The same things were measured in two ways. Each way mixes the same 10 hidden numbers, adds some noise and spreads widely along 7 directions of its own, which tell nothing about the thing.
Some things both ways: the first way, then the second way.
[  9  18  33  23  -7 -10  -1   0  34 -32  39 -26 -51  13  -3 -41  14  28
  11  -5]
[ 11  37 -22 -27  30 -14   6 -69 -36  10 -19  49   4  -1   9 -23  20  -7
   6   4 -34  13 -51  15  36  42]

[  5 -27   6   3 -17  10  -6 -21  -4  21  26   4 -30  26  56  21 -34 -37
  11  45]
[ 13  -3  17  12  -8   9 -14  -2  -5  -7  15   0   0 -14 -18  11 -17 -18
  -9 -15  -2   9   4 -10  15 -28]

[  1   6   3 -22  24 -15 -51  50  24   8   7  -5  32   7  20  12 -23  45
   0 -58]
[ 15   9 -13 -20 -18  16 -17   8  -8  33  18  25  -4 -11 -15  16  16 -12
  -7   4  12 -21 -11   8  23  -3]

[  1   8  26   0  -2  23  11  -2  19 -27   1 -10  27 -11 -15   8  22   5
 -29  -9]
[ 25  -2 -10  14  21   6 -11 -23 -14  -5 -17 -14   8 -15  15   8 -14 -19
  -4  23 -30  12 -15   8   9   8]

[ 19   5  47  22  -7 -13  -9  -6   8  -8 -12  -2  24   3  18  30 -19  17
  -2 -17]
[ 14  15  -4   1  -7  -6  -2  -8  -4   1  -6  19 -16  -7   5   6 -24 -14
  -6 -12   4   8 -23  -1  23 -34]

[ 15  13 -25 -14  10 -19 -32  48 -23   8 -11 -23 -28  -1  39  14 -24 -21
  -9  14]
[ 45  56 -14 -31 -16  44 -39 -66 -21  33   4  49 -28 -16 -10 -12  19 -18
 -13   3 -10   0 -10  32  82 -16]

[  5  -2   9   5   2  23 -11   1 -12  30  -2  -2  -1 -26  17  48 -10   2
 -18  14]
[  4 -49  42  40  -4   8 -29   1   6   1  38 -18   0  -2 -40   2 -12  -2
  -3 -10  -6  13  59 -22 -23 -23]

[  4  14 -17 -21  15 -15 -26  24  16  -7  14  10  -2 -23  24 -15 -29  12
  16   1]
[-14 -12 -16   5  28  10  -8  -8 -11  -6 -12  -1  20   3  14   8  19  -8
  -2  17 -19   6 -19  11 -11  30]

[ 13  19  39  15  -5 -11 -22  25  19 -16   9 -54  54 -36 -13  37   3  12
 -35 -14]
[ 39  29  16 -14 -17  -5 -22 -17  -3  13  16  22  -5  -8  -3  23 -22  10
  -4 -19   6 -19  -4  19  62 -26]

[ 20  -1 -52 -41  19  57 -13  31   4  18 -18  43  18 -18 -10  -3 -18 -11
  -5  -8]
[-10  15   1 -31 -21  15  12  -9  24 -32 -16  37  -3  11 -29  -3 -21 -12
 -18 -26  -4  -3  -1  15   9  -8]

[ 17 -12  25 -16 -40  -9  20  18 -14  23  -6 -31 -34  33  57  15 -26   1
 -29  -1]
[ -3 -33  -2   7 -25 -12   8  34   7   3  -4  -7   7  20   8  13 -17  38
   9  -9  25 -10   6 -24  -7 -46]

[ 12  64   7   8   4 -53 -64  31 -12  -3 -24 -17 -26   0  25  29 -52  35
  32  -9]
[ 25 -12  20   4  -2  -1 -32 -23 -31  21   9   1  -1  -7 -14 -29   6   5
  19  10 -11  15  26  -4  -7   9]

[-14  25   4  39  24  17 -14  -8  -1   9  21 -21 -36 -18   9  24  43 -17
 -14  27]
[ 14  24 -19  -2 -19  29  21  -6  39 -24   3  16  -1  -3  -7  25 -17 -27
 -19  19  -3 -17 -13   2  24 -36]

[ 14  -4   7  11   2  12   0 -18 -37  16 -24  27 -14  -1  46  33 -12 -44
 -15  59]
[ 17 -39  10   4 -19  -5 -54   9 -57  49  11  -8  -4  -3   6  -4  -4  22
   8 -18  10  10   9 -21   0 -27]

[-20   8  12  25   0  -3   4   5  33 -10  33 -21 -33  28   3  -5  41  19
  14 -41]
[ -6   6  -7  10   4  20 -13  -3   1  -5   1  -6  -5  -8  -7   0   5 -29
 -11  24  -8  -2   3   2  -3   2]

[ 38  -1  18  -8 -12 -35 -55  22 -12 -17  -1   7  58   0  22  35 -71  14
   7 -20]
[ 26 -20  -8  14  -7  25   8  12   6 -12  -7 -17  15   0 -19   3  -5 -19
   4   6  -3  -8 -17  -6  -5 -14]

[ 32  38  20  38 -17 -48 -28  21  13 -29  17 -43  -5   7  20   7 -21   4
   6   1]
[ 15   5 -11  15 -14  31  33  13  10 -33  11   6  37  -2 -10  14  24 -34
  15  17   6   2 -35 -17  -3   5]

[  6  42 -12  -9   4 -10   8  34   1  -4 -33  -3 -16   7  15 -10  -1  17
   0 -31]
[-32  43  -9 -29   5 -17  -1 -17  17  -3 -26  43 -35 -16  17   5 -26  -4
 -21 -15   1  10  -8  31  29 -27]

[ 24   5  32  21  -3  15  -3  11  -1 -13 -13  -4  55  -9 -26  43   7  34
 -16 -64]
[ 11  20   6   3 -11   4 -20 -12  10  10  -2  21 -39  -7 -12   5 -23  -8
  -9 -39  23  -3 -15  22  50 -62]

[ 10  35  13  21  -5  -5  -8   1  25 -19   5 -13  18 -30 -13  26   0   5
  -3 -11]
[ 25  42  10   8 -32  36 -22 -66 -18 -19 -11  11 -11  -1  18 -13   0 -18
   8   0  -9  23  -5  13  61 -26]

[ 22  21   1  42  -3  19  32  11 -23 -25 -20 -28  -2 -20 -32  -3  56 -70
 -24  34]
[ 21  14  12 -16 -12  20   5  -8   6  -5  13  33  -4  -5 -61 -21  16 -16
  -6  -6   4   5  27  -7  14   3]

[ 10 -20  14 -14 -13 -16  14  -3  14 -15  -3  30  35 -36  12  -1 -20 -58
 -18  24]
[ 25 -12 -29 -14 -18  -2  11  25   8  -3 -29   8   5  16   8  18 -32  -7
  -5  11   4 -20 -34   7 -10  -1]

[-17 -27  16   2 -10  23   4 -22  25  29  42   3   0   2  18  17  -4   2
   8 -19]
[  5  29  10   8 -30  23 -18 -54 -23   6  -7  19 -19   1  -5 -14  27 -13
   2  -5   6  22   8   2  58  -7]

[ 31  16  41  36   6 -15 -23  -5   4  -4   0 -13  12  10  29  28 -24   6
 -14 -14]
[ 33  11 -15  -6  20  -3 -12  10 -34  46  20  40   7 -31   7   7  38 -22
  27   0  16  11 -52  13   7  16]

[ 55  31  19  36 -19   4   5  14 -33  13  -8 -14  32 -18  -9  27   7 -16
 -46 -26]
[-33  16  25  -2 -13   9   1 -56   8 -20   6  15  -9  -8 -35 -36   7 -12
  -5   4 -29  21  44  -6   2   5]

[ 32  28 -12  15  -3  33  21 -10 -13  -1  -7  23 -16 -19  -1   4  29 -43
 -40  31]
[-16   8   0 -27 -17  -9  -7 -25  -7  -1 -12  27  -3 -10   6  -6 -23  -2
  -6 -15 -19  10  -9  13  -1  -1]

[  0  40   9  11 -12  -1  16  33  22 -25 -22 -41  -4   7 -17   9  25  25
  -5 -39]
[ 15  13  -4   6   7  10 -11  12  -5 -12 -18   3   0  -2  17   8   2 -17
   6   8  11   9 -14  20  10   3]

[-10  19  44  35   2  -3  -8 -25  18  12   9 -23 -16   2  31  33   4 -12
  -7  22]
[ 20  17   2 -13 -28 -10  13  17   1   3   9  29   3  -9   1  11  -7   3
  10   1  21   7  -1 -13  14 -22]

Other things, the second way, with their names:
Z822: [-19   3   2   7  43  -4  -6  17   8 -43 -29  -7   0  19   5 -11  -7  -4
   0  -1   3   1  -7  22 -14  11]
Z211: [ 25  -3 -31  11 -38  50  28 -16 -10  -1 -26  17  11  -9  -1  -7  47 -35
  15  33   7  48 -11 -22   3  -2]
Z463: [ 42  60  -5 -11 -37  47 -31 -39 -23  14  19  15  -7 -39  12   9   7 -47
  -1  21  -6  -2 -26  13  65 -24]
Z708: [ 17  33 -30  -8 -12   9  -8 -46 -30   3 -40  21 -12   9  41 -15   7 -13
  10  19  -8  12 -47  18  38   6]
Z97: [ 41 -22  20  13   8 -23 -31  33 -34  18  28 -13   7 -14 -22   6 -24 -21
   8  -4   2 -12  -9 -16 -16   7]
Z188: [ 10  -7  25  19   4   7 -33 -13 -30  32  43  11 -18 -21 -64  -5  28 -31
 -22  -8   2  14  42 -31  23   2]
Z939: [ 25  11 -28  -4 -10  25   5 -20 -25 -31 -67  -9  10  40  22 -27  11  -6
  17  20  -2   0 -42  16  20  28]
Z576: [ 47  35 -60 -20  -9  27  -4  -2 -31  21 -43  14 -11  20  30 -11  26 -13
   8  37  20 -21 -68  15  47  -1]
Z159: [-43  32  -5 -41  20 -33   3   3  -4  17 -12  32   0 -31   9   3   6   5
  -1 -12  -3  -5 -24  33  10  23]
Z950: [ -5 -25  24  20  -4   1 -17  12  -4 -13   2 -26  15  -3  -5   3  -9   6
   5   2  -3  10  31  -6 -15  -3]
Z21: [-19 -11  15 -11  33 -23 -37  18 -28  -8 -25  -7   8  -2  24  -8 -14  12
   6  -9  -8  14   7  27 -26  33]
Z868: [ 14  12  15 -23   0   0 -29  27  -3  30   4  32 -18 -42 -17  13  -4 -13
  -6 -26  22  21  18  29   9 -15]
Z515: [-12  -4 -17  15  17  23  37  -1  25 -68 -34  -7  25  30   5 -21  13  -4
   8  41 -16  19   8 -11 -35  15]
Z615: [-22   9  31 -26  11 -27 -28 -22  -6  10  19  21 -11 -29 -14  -9 -37  25
 -15 -35 -21   6  30   5  15 -38]
Z284: [-34   9  24  13   3   2  -8 -55  19 -17  17  14  -6  -9  -3   9 -11   2
 -13 -15 -25  15  24   6  26 -25]
Z444: [  9  -1  11   8   0 -17 -18  -8  -3  18   2  -4  -4 -25  19  18 -25   3
   7   1  -7   5  -3  15  12 -16]
Z95: [ 16  47 -31 -50  -6 -13  -3 -26 -50  39 -42  50 -10  -3  38 -37  37  32
  30   6  18  16 -36  18  46   4]
Z22: [-47  -9  20   8  19   0  11 -24  34 -46  -8  14 -15  -6 -49  -2 -24 -25
 -48 -11 -32  34  59 -12 -16   2]
Z733: [  2   2  10   5   1   0 -37  25 -14   9  -6 -14 -22 -15 -10   7 -12 -25
 -21  14   9   1  32   1   2   2]
Z450: [ 44   3  -4 -18 -39   2 -32  -8 -38   8 -21  -4   8  31  47  -6 -33  31
  31 -12   8 -29 -49  19  27 -25]
Z678: [ 14  14  -8  10   0  -7  22  21  16  13   4  39  -8 -24 -14  26  23 -36
   8  -2  29  21 -19  12   7   9]
Z917: [ -9  12 -10 -14  13  -8   3 -14  -5   5 -27  33  -2  -9   8   4   9 -11
   4 -24   1  15 -41  35  14  20]
Z135: [-38  -1  15 -12  22 -25 -53 -23 -15   0  -8 -21 -15   3  25  -6 -46  31
 -26   6 -36 -16  35  13   3  -8]
Z401: [-13  26   6 -11  -9  -9 -20 -18  23  -5   4  13 -26 -12  14   9 -53 -15
 -12  -9 -12 -26 -22  33  14 -35]
Z189: [-27  20   1 -27  39 -36   3 -14   2  -6 -15  39 -12 -13 -13 -23 -11 -11
  -6  -7 -21  11  -6  24 -19  31]
Z492: [ 19  -3 -40 -19 -25  -9  25  44  15 -18 -61  -1  -4  51  24   2 -27  26
   5  17  30 -32 -29   6   1 -16]
Z253: [ -2  -8  19  11 -16  -4   5 -16 -18   3   8  10  17 -12 -12   4  17   3
   9 -18   3  27   8 -21  17  -7]
Z553: [  6 -47 -12  25  12   2 -31   6 -33 -13 -29 -53  22  31  33  -7 -18  -1
   7  48 -33 -10  -5  -7 -49  38]
Z9: [-19   9 -48 -23 -17  -6  41  12   1 -15 -52  11  13  36  36  -4   5  30
  12  12  15 -19 -53  -6  13 -17]
Z557: [ 15  39  -4  -5   2 -15  10 -43   3 -11 -12  26 -10 -10  15  -6 -19 -11
   7   5 -14   6 -26  17  32  -9]
Z270: [ 25   9  -6 -10 -39  -8  37 -14 -11  16   6  42   3   5 -36 -11  21   6
  17 -19  22   5 -19 -33  36 -20]
Z346: [-44   8  19 -18  21   0 -29 -29 -16  -5   4   1 -12 -10 -36 -38   7   5
 -27   9 -30   9  61 -10  -3  15]
Z70: [  6  -1  -8  -7  -9  -8 -10  21   4  -3 -10   3  -8  -4  -2  20 -37 -28
 -21  14  -6 -12  -4   5 -14  10]
Z158: [ 32 -36  17  34  32 -25 -36  -2 -43  54  34  -1   8 -21   2   8  20   6
  26  -1  -2  19  -2  -9  -6   6]
Z123: [ 48  24 -19   9  33   6 -27 -47 -41  37  13  25 -11 -21   3 -16  32 -43
  14  43 -25  10 -33  11  17  41]
Z366: [-46  -7  18 -26  33 -22 -10   7  -5  21  -5  34 -17 -14 -52 -26  26  15
 -11 -45  10  17  31  17  -4  16]
Z132: [ 27  10 -11 -22  -9   8 -29 -38 -21  19  -9  29  -7  -1  19  -7 -20   2
   6 -12 -17  -1 -36  28  22 -14]
Z110: [ 16 -22  27  40   7 -20 -10  35 -10  15  47  -2  16  -5 -11  15  26 -13
  37   7  28   0  -2 -14 -26  21]
Z419: [-19   4   7  14  17 -22  12 -28  11 -14 -10  -1  -8  -3  -9  -2 -13   7
 -11  -1 -16   9  12  -7  19 -14]
Z437: [ 16  -9  -3  12  11  12   4  28 -10 -29  -8 -16  28   4  -5  11   4 -22
   0  18   0   2 -11 -14 -10  18]
Z751: [ 44  -8 -25   9 -22  22  12  -2   2   2  -3  -3  14  10  -3  25 -10 -13
  -2  11  -1 -21 -39 -10  27 -25]
Z932: [  5  -4   3   9   3  -2 -17   1   3  11  23   0   4   2   1  13   3  -5
   4  27  -7 -21   4   4  -3  15]
Z41: [ 17  33 -41   2   7  31  -2 -15  13 -19 -28  13  -4  -1  42  34  -9 -42
 -13  27  -8 -10 -61  38  32   1]
Z115: [-30 -11  13  -2   0  10 -11  18 -25  -4  -6  -6   9 -15 -24 -15  29 -12
  -6   2   5  29  38 -20 -15  21]
Z311: [ 18  -1 -16 -21  -2 -28  -4  44  -9  25 -24  14  -1   2  10  30 -13  -4
   1  -7  26 -24 -40  30   7  29]
Z819: [-22 -15  17  21 -12  -8 -12  -7  12  -4 -21 -17 -17  -2   5  11 -30   8
  -6 -33   8   7   6  12  18 -45]
Z904: [ -7 -12  -3  17  -4  20   0 -12   6 -51  -3  -5   5  44   1 -13 -23   0
  -2 -10  -9 -13 -23 -21  -5 -40]
Z695: [-32 -22 -16  16  26  -3  51   3  27 -56 -20  19  24  26  -3   8   1  -3
  -8  -5 -10  24 -17 -22 -29  -1]
Z818: [ -8   0 -15 -17 -20  28  13   6 -13 -18 -25   8   4  44 -22 -41  32  33
   9 -10  26  -9   0 -26  21 -30]
Z543: [-10   4   9  -4  -4 -10  12  -8  15  -4   5  29   4  -8  -3   3   6   9
   9   1   0  16  17   6  -3   4]
Z721: [ 17  18  -1  -6  31  -3 -23  -3   4  13   3  32 -13 -36   3  18  -6 -39
  -6   6  -9  18 -11  43  -4  26]
Z178: [-31 -20  18   6  40 -27  -3  11   5   7   7  14   7 -25 -13  10  11   2
   1 -11  -8  27  19  12 -30  27]
Z78: [ 42   3  10  10 -12  24 -57  -1 -36  43  43  -1  -6 -32 -16  14  12 -41
  -4  21  -3  -5  11  -3  14   7]

Some of these things the first way, each followed by its name:
[ -4  37  26  36  -3 -31 -33  24   8 -28   3 -45 -15  14   7  17   3  28
  32   6]  Z437
[ 31  41  22  12  -2 -14   4  25  15 -45 -16 -26  26  -6 -14  -2  10   3
 -33 -20]  Z615
[  9   6  11 -12  -8  37   7  -1  17  -6   7   0  16   9  -2  -3   0  17
 -13 -11]  Z253
[ 33  37  32  49 -17 -17  34   0   7 -35  -7 -22  -9 -12 -22 -16  35 -18
 -13 -14]  Z189
[-15   3  -7   7  -5   8   1 -16  -3  12  15  11 -16 -14  15  -1   7 -41
  15  38]  Z311
[-54  40  -8  31  34  27 -12 -28  47 -30  14   3 -28  -7 -26  23  69 -10
  24   8]  Z868
[ 26  49 -18  -6 -20 -49  -7  34   8 -30  10 -17 -13  26  30 -46 -27 -14
  14 -20]  Z159
[ 18  36  48  47   4 -33 -43  -2 -24  -1   9 -13   4  -9  19  30  -7  39
   4  -9]  Z9
[ 54  -5  20  33  -1 -15 -23   8 -30  15 -10  10  14 -39  33  33 -59  -9
   6  22]  Z904
[-22  28 -10  12   6  15   3 -18  -2  21   3   3 -62   9  28   0   5 -11
  28  24]  Z678
[ -8 -13 -12 -19 -17  22  53   6  13  10  -7  12 -27  12  23 -25  23 -60
 -16  18]  Z70
[ -3   6 -25 -19  12  27  19  -4  19   9 -14  22  -3 -27  20  -1 -10 -52
  -9  17]  Z721
[ 37  53  -5  -1  -2 -17  -3  42  -5 -21 -18 -21  32 -63  -9  -3 -10  12
 -36 -11]  Z284
[  2 -11  10  10 -11 -12   6 -16   7  21  14  -6 -27 -17  47   9 -41 -39
  16  31]  Z515
[ -1  24 -49 -21  23  35  -4   7  22   0  -2  15  -5  26  25 -18   0 -49
  -4   1]  Z463
[ -4  58  26  42   3 -81 -45  27 -12 -13  10 -43 -27 -35  29  19  -6  15
  19  21]  Z135
[ 36  22  59  24 -27 -34  10  -4  28 -28   3 -25  48 -19  -7   7 -18   4
 -25 -34]  Z557
[ 36  48 -10  11   5 -14  -9  16  -7 -35 -17   8  -9 -42  -7   8  -2 -23
 -25  26]  Z132
[  0  27  11 -34  25   0 -18  12  29 -17 -26  12  24 -22   8 -15 -43  37
  11 -21]  Z158
[ 13  36  -8  10  -1 -21 -13  35 -12  -4  -6 -28 -27 -14  29  17   0   8
 -14   7]  Z41
[ -6  19 -20 -41  -5   7  13  22  33 -10   0   1 -19   8  14 -37 -18  14
  11 -22]  Z178
[ 13  60 -25  21  10 -27   0  47 -32 -27 -34 -24 -26  -3  -4 -36  28 -29
  18  15]  Z346
[ 45  29  10   2 -17  -6   4  40  -8  -9 -45 -16  60 -25  -3  27 -26   1
 -29 -26]  Z21
[ 31  -3  13 -16  -6 -46  24  33   2 -43 -42  13  81 -20   6 -30 -34 -59
  -1 -26]  Z576
[  4  15   2  25  -3  17 -11  17  -7  24   2 -33 -39  21  13  25  -8  38
  28 -23]  Z822
[-39  21  25  56  31 -28 -40 -22  30  -8  41 -14 -28 -12  19  29  36 -19
  28  28]  Z78
